The rows of a group lie close to one hidden flat surface of 12 dimensions, which may be shifted away from zero. Surfaces can cross.
In the rows, zero is written as 128.
Known rows, each followed by its group:
[170 116 130 135 114 182 120 130  96 127 185 160 136 112 125 173 161]  P
[ 98  49 145 118 138 151 145 139  58 127 158 148 123 151 223 132 130]  P
[102 139 130  71 130 154 152  95 145 119 201 108 155 143 104 139 220]  C
[ 91 129 113 102 136  93 114 150 111  76  77 146  53 136 158 108 133]  Z
[149  74 123 101 154  80 144 119 187  84 172 123 128 153 116 144 127]  W
[108 109 161  98 107  83 128 160 161  85 107 181  84 113 122 140 107]  Z
[143 115 164 153 125 178 156 153  88  91 114  92 124 204 165 133 117]  P
[102  61 127 104 170 100 109 132  93 118 100 148 152 106  87 156 156]  Z
[113 156 114  49  85  74 121  73 192 144 137  77 120 122 113  84 119]  W
[118 111  97  94 189 143 115 106  98 117 126  91 142 144 127 153 137]  Z
[102  72 139 119 107  93 150 152 157 127 123 165 140 134 175 137 105]  Z
[128 105 189 103 147  76 130 108 134 163  89  95 116  93  57 141 100]  Z
[103 112 125 148 118 157 163 112  66 147 137  53 102 143 104 103 111]  P
[124 122 150 150 146 149 189 143 131 109 169 113 120 162  97 114 188]  C
[160  86  70 103 134 150 171 116 144 110 192 127  90 155 118  89  94]  W
[109 132 177 116  74  72 162 124 177 192  85  94 136 101 155 181 117]  M
[119 157 163 159 113 147 133 154  91 143 113 138 105 142 200  89 139]  P
[156 159 125 162  70 168 117 142 134  92 154 142 132 151 176 147 141]  C
[140 121 152 139  91  72 120 127 133  99  84  72  91 132  75 138 174]  M
[132  95 111  66  91 124 162 102 168 106 139  81 141 154  51 138 133]  Z
[115 122  72 140 144 149 170 120 137 139 180 133 105  99  95 138 119]  M
[160 128 129 131 153 117  76 120  82 152  56  99 114 101  76 129  73]  M
[145 122 133 217 167 105 152 153 151 118 163 147 120 115 141 147 151]  C
[ 98 138  77 136  78 125  91 104 125 147 126 124 145  83 153 156 109]  C
[125 145  89  85 135 146 157 141 123 142  72 129  73 115 107 131  78]  W
[119 140 131  49 151 150 108  95 114  88 161 116 105 153 147 117 142]  W
[ 48  74 200 128  88  95 115 118  94  74 138  98 124 138 128 158 131]  Z
[155 171 117 171 134 157 144 142  99 136 162 141  77 115 164 125 220]  C
[152 177 107  98 101 159 144 145 158 115 123 167 100 136 123 113 122]  W
[108 143  97 136 133 140 181 146 145 169 155 162 121 118 159  95 179]  C
[118  81 116 116 149  66 120 133 163  98  94 140 111 121 132 138  64]  M
[ 96 115 118 145 115 162  75 134  60 100 118 158 135 107 107 121 109]  Z
[120 106  60  97 159 161 136 130  86 166 107 146 131 119 136  95 110]  Z
[149 144 155  75 148 108 102 102 123 108 128 113  75 123  76  92 121]  M
[123  84 116 133  66 132 166 115 145 159 170 118 156 113 118 150 119]  C
[ 91  91 117 149 119 116 179 119 145 169 174 111 149 118 139 122 123]  P
[141  94  82  85 158 113 126 162 100  98  35 150  63 124  77 118 117]  Z
[122  49 144 130 135  88  99 154 116  70  96 164 122 135 120 133  76]  P
[145 130 118  77 126 107 164 122 181 113 132 119 100 132  67 123 125]  M
[132  71 171 151 116 110 107 151 117  99 114 175 144 135 112  93  71]  P
[112  95 150 109 169 117 166 139 131 147 134 155 114 112 106 124 127]  M
[147  95 155 163  75 132 148 136  81 167 116 108 119 115 176 184 157]  P
[103 126 179 143 177 123 142 138 147  75 166 153 113 127  74 152 138]  C
[108 138 138 129 100 186 139 117  70 175 136 106 160 139 134 106 160]  C
[183 133 157 176 122 124 137 134 119  98 148 111  77 134 155 182 159]  C
[168 172  91  41 152 169 169 125 131 151  94 124  77 140 103 109 117]  W
[ 92 105 171 102 107 151 141 107  82  81 135  66 110 169  99 130 128]  Z
[167  69 136 157  79 102 112 131 100 131 144 134 117 134 145  80 137]  W
[120 118 132 156 210 129 135  86 108 174 195  96 148 115 118  82 122]  W
[ 90 132 151  60 132 157 151  84 145  99 203 110 107 133  63 108  87]  W
[125 151 155  50 118  78 118  85 172 143 135 105 111 104  90 115 142]  M
[147 123  59 120 124 166 139 146 108 155  76 152 110  89  84 158  92]  W
[179 130 157 190 135 125 143 137 141 137 179 142 127 114 142 161 177]  C
[111 123 109 127 108 115 112 111 154  90 133 108 140 125  41 118  99]  P
[135 114 150 180  85 136 180 156 150 109 108  97 107 152  93 143  63]  P
[138 106 150 102 170 167 159 128  76 161 130 122 103 117  27  96 100]  Z
[160 103 127  74 147 146 111  89  73 131 133  80  89 150 134  91  95]  W
[106 149 159 114 118 132  90 103 133 115 135 107 180 125  87 157 142]  C
[147 131 141  91 175  82  99 127 136 136  73 128 118 118 128 114 129]  M
[126 134 180 137 144  75 122 143 182  71 131 157 114 147 166 131 137]  W
[128 138 134  84  85 118 146 141 157  85  86 118  88 157 133 158 119]  M
[138 169 121 129  85 151 131 110 122 146  87  55 128 144 102 144 110]  P
[121 106 164 107 168 114 109 121 115 136  73 100 159 145 156 161  79]  M
[107 133 122 140 147 142 102 109  83 154 141 125 135 107 138 103 133]  W
[116  85  96 161 123 160 125 120  96  59 141  92 117 157 109 166  74]  P
[174 122 158 162 143 109 132 139 166 167 131 143 186 116  99 145 143]  M
[ 87 101 105 189 129 113  66 121  70 146 108 116 179 103 178 129 115]  Z
[141  97 131  65 140 161 145 109 116  99 171 124 128 146  70 144 175]  P
[102 174 119  91 180 160 142 117 143 167 157 160 159 134 192 105 151]  C
[158 159 150 114 119 124  90 109 140 124 105 103 170 139 119 153 141]  M

New rows, each followed by its group:
[ 99 144 102 146 156  91 120 128 151 127 123 149  98  79 127 154 104]  C
[112  70 108 110 109 113 109 131 146  71 134 152 146 131 117 159  65]  P
[118 148 103 152 114 151 135 133 117 170  96 104 162 141 152 108  99]  C
[130  80  89  83 134  93 165 144 132 149  54 110  99 135  98 110 119]  Z
[131 159 107 132 134 140 158 150 170 136  87 143 116 135 167 154  58]  P
[122  92 171 152 159 141 185 141 138 106 167 115 147 186 141 133 129]  C
[143 162 184  99 110 163 150 135  95 102 128 121  59 133  70 137 175]  C
[137 175 138 102  92 122 149  92 168 192 114  80 111  96 133 158  50]  M
[146 153 163  50 155 118  77  87 118 169  74  82 179 125 106 142 132]  M
[ 49  71  88  54 126 133 104 113  95 140 141 175 174  93 120 130 149]  Z
[112 138 118  89 169 144 163 139 115 141  95 113  95 158 189 119 121]  P
[100 196 165 123 171  97 127 117 173 129  90  96 111 125 105 136  97]  W
[ 96 137 133 114 103 128  85 104 125 139 151 159 149  60 106 175 110]  C
[149 105 175 151 175 121 179 155 145 187 129 147 147 123 120 129 143]  M
[113 114 219 100 162 127 154 119 125 139 155 115 146 153 126 130 167]  M
[109 122  64  93 120 149 138 111 150  87 110  83 151 166 126 180 121]  M
[148 167 156 162 179  89 143 138 149 124 103  98 107 141  98 132 199]  C
[113 134 140 141 126 133 159 128 150 148 164 125 185 149 116 114 204]  C
[ 92 108 109 161  91 120 105 132  81 164  88 131 125  96 155 101  64]  Z
[ 89 129  69  52 161 170 134  95  84 141 156 117 113 121 130 108 150]  W
[186 173 123  75 132 106  87  92 171 147 107 117 123 114 124 126  69]  W
[114 127 158 108  49 139 166 135 147  92 117  90 131 178 156 164 156]  P
[116  83 171 132  84 112 119 135  99  89 121 105 129 155  77 102 130]  P
[150  96 106 117 148 163 127 117 143 125 111 100 198 151  73 183  85]  M
[138 102 165  72 176 108 142 117 124 133 102  99 136 139  80 156 180]  W
[148 104 181  86 148 167 153 149 118  92 138 139 144 200 129 114 154]  P
[121 195  97 138 116  91 130 127 194  99  96  96 109 154 146 117 126]  W
[160 142 140 162 115 173  98 127  74 166  96 119 148 132 156 112  66]  P
[131  62 138 138 108 141 117 126 121 125 143 142 191 146 162 147  72]  P
[105 143 168  70 135  84 107  91 138  91 122  87  72 150 156  98  79]  W
[ 92 161 127  55  71 136 121 104 126 151  98 106 123 131 115  85  88]  P
[ 94 129 136 129 113  97 130 120 183 125 127 103 207 168 133  97 118]  P
[129 149 153 106 146  90  91 100 144 148 145 143 110  82 128 109 101]  M
[142  61 122 163 138 150 130 129 107 104 143 100 168 158 126 165  76]  P
[115 173 130  91 144 117  70 100 121  90 104 104 120 134 183 162 128]  Z
[ 52 115 135 150 154  97 140 148 127  68 126 150  74 117 112 145 126]  C
[119 133 178 123 164 125  99  90  96 151 148 104 153  93  84 165 143]  C
[145 171 168 109  83 152 142 122 161 112 109  84 126 168 160 172  83]  M
[115 146  97 125 131 126 137  78 145 125 181  68 120 123 100 141 141]  M
[140 110 154 159 182 139 134 136 101  94 133 115 106 155  97 128 133]  Z
[166 119 130 181 130 110 178 143 188 124 135  92 144 163 130 157 122]  M
[152 172 125 108 142  98 154 129 175 151 119 123  91 132 162 104 156]  M
[100 108 171 141 128  83 134 132 161 101 153 141 136 132 186 150 134]  M
[ 79  90  91 125 129 129 175 102 154 163 220 132 158 100 119 122 151]  P
[ 80 171 115 118 161 127 131 118 136  97  87  87  93 130 104 155  94]  W
[117 139 101 134  60 128 126  98 170 140 167 110 161 117  97 107  96]  Z
[ 84 133 148 143 142 142 114 145 107 131 133 189 125 103 193 135  83]  C
[132 129 132  98 155  81  80 113 115 123  71 113 117 119 165 147 127]  W
[171 125 123 122  97 130 169 171 168 121  48 126 126 162 115 167 112]  M
[149 155 109  77 154 120 137  92 166 111 156  92  91 145  99 100 114]  M
[146 121 127 131 144 105 191 153 198  99 144 146  72 142 147 155  99]  C
[143 139 133 133 211 107 156 145 109 125  92 105  55 147 118  81 148]  Z
[ 92 112 140  51 106 101 166 106 159 173  96 106 115  96 113 172  74]  M
[110 131 112 145 103  99 142 145 158  88  97 115 108 139 109 138 135]  W
[ 73 100 213 104 122  99 131 102 121  86 166 101  88 135 141 146  82]  M
[140 159 148 197  94 133 143 120 113 147 121  73  83 114 138 157  84]  M
[126 143 120  56 111  93 128 107 209  77 130 119 100 153 147 147  65]  M
[ 80 136 135  87 109 120 158  96 133 151 148  87  99 124 132  94  92]  Z
[147 121 182 119 116 150 104 157 119  68 133 172 143 171 116  93 124]  P
[112 115 176  53 105 141 144 133 120 119 110 133 130 171 117  76 109]  P
[ 53  82 158 196 173 104 136 148 110 114 157 141 174 140 167 119 160]  C
[122 172 123 105 126  85 119 114 172 144  95 122 104 109 146 104  85]  W
[ 71 133 148 109 159 130 131  86  95 114 170  77  99 122  95 114 114]  Z
[ 56  78 117  94 113 102 153 131 147  86 157 161 106 114 116 138 127]  W
[ 78 155 122 192  44 117 116 150 126 107 102 133  94 122 189 124  69]  P
[178 154  92  62 193 131 101  78 129 129 101  62 104 145 137 129  90]  W
[155 133  90 154 162 107 101 130 137 106 113 129 107 113  95 137 101]  Z
[ 62  99 134  73 107  82 152 120 118 125  93  96  80 133 152 111 111]  Z
[137 194 147 120  97 142 119 121 126 186  95 126 122  91 155 154 132]  M
[100  71 114  74 134 104 144 146 164 112 108 173 165 117  82 163 128]  M
[109 162  78 137 107 184 155 125  98 128 155 130  87 121 122 111 147]  C
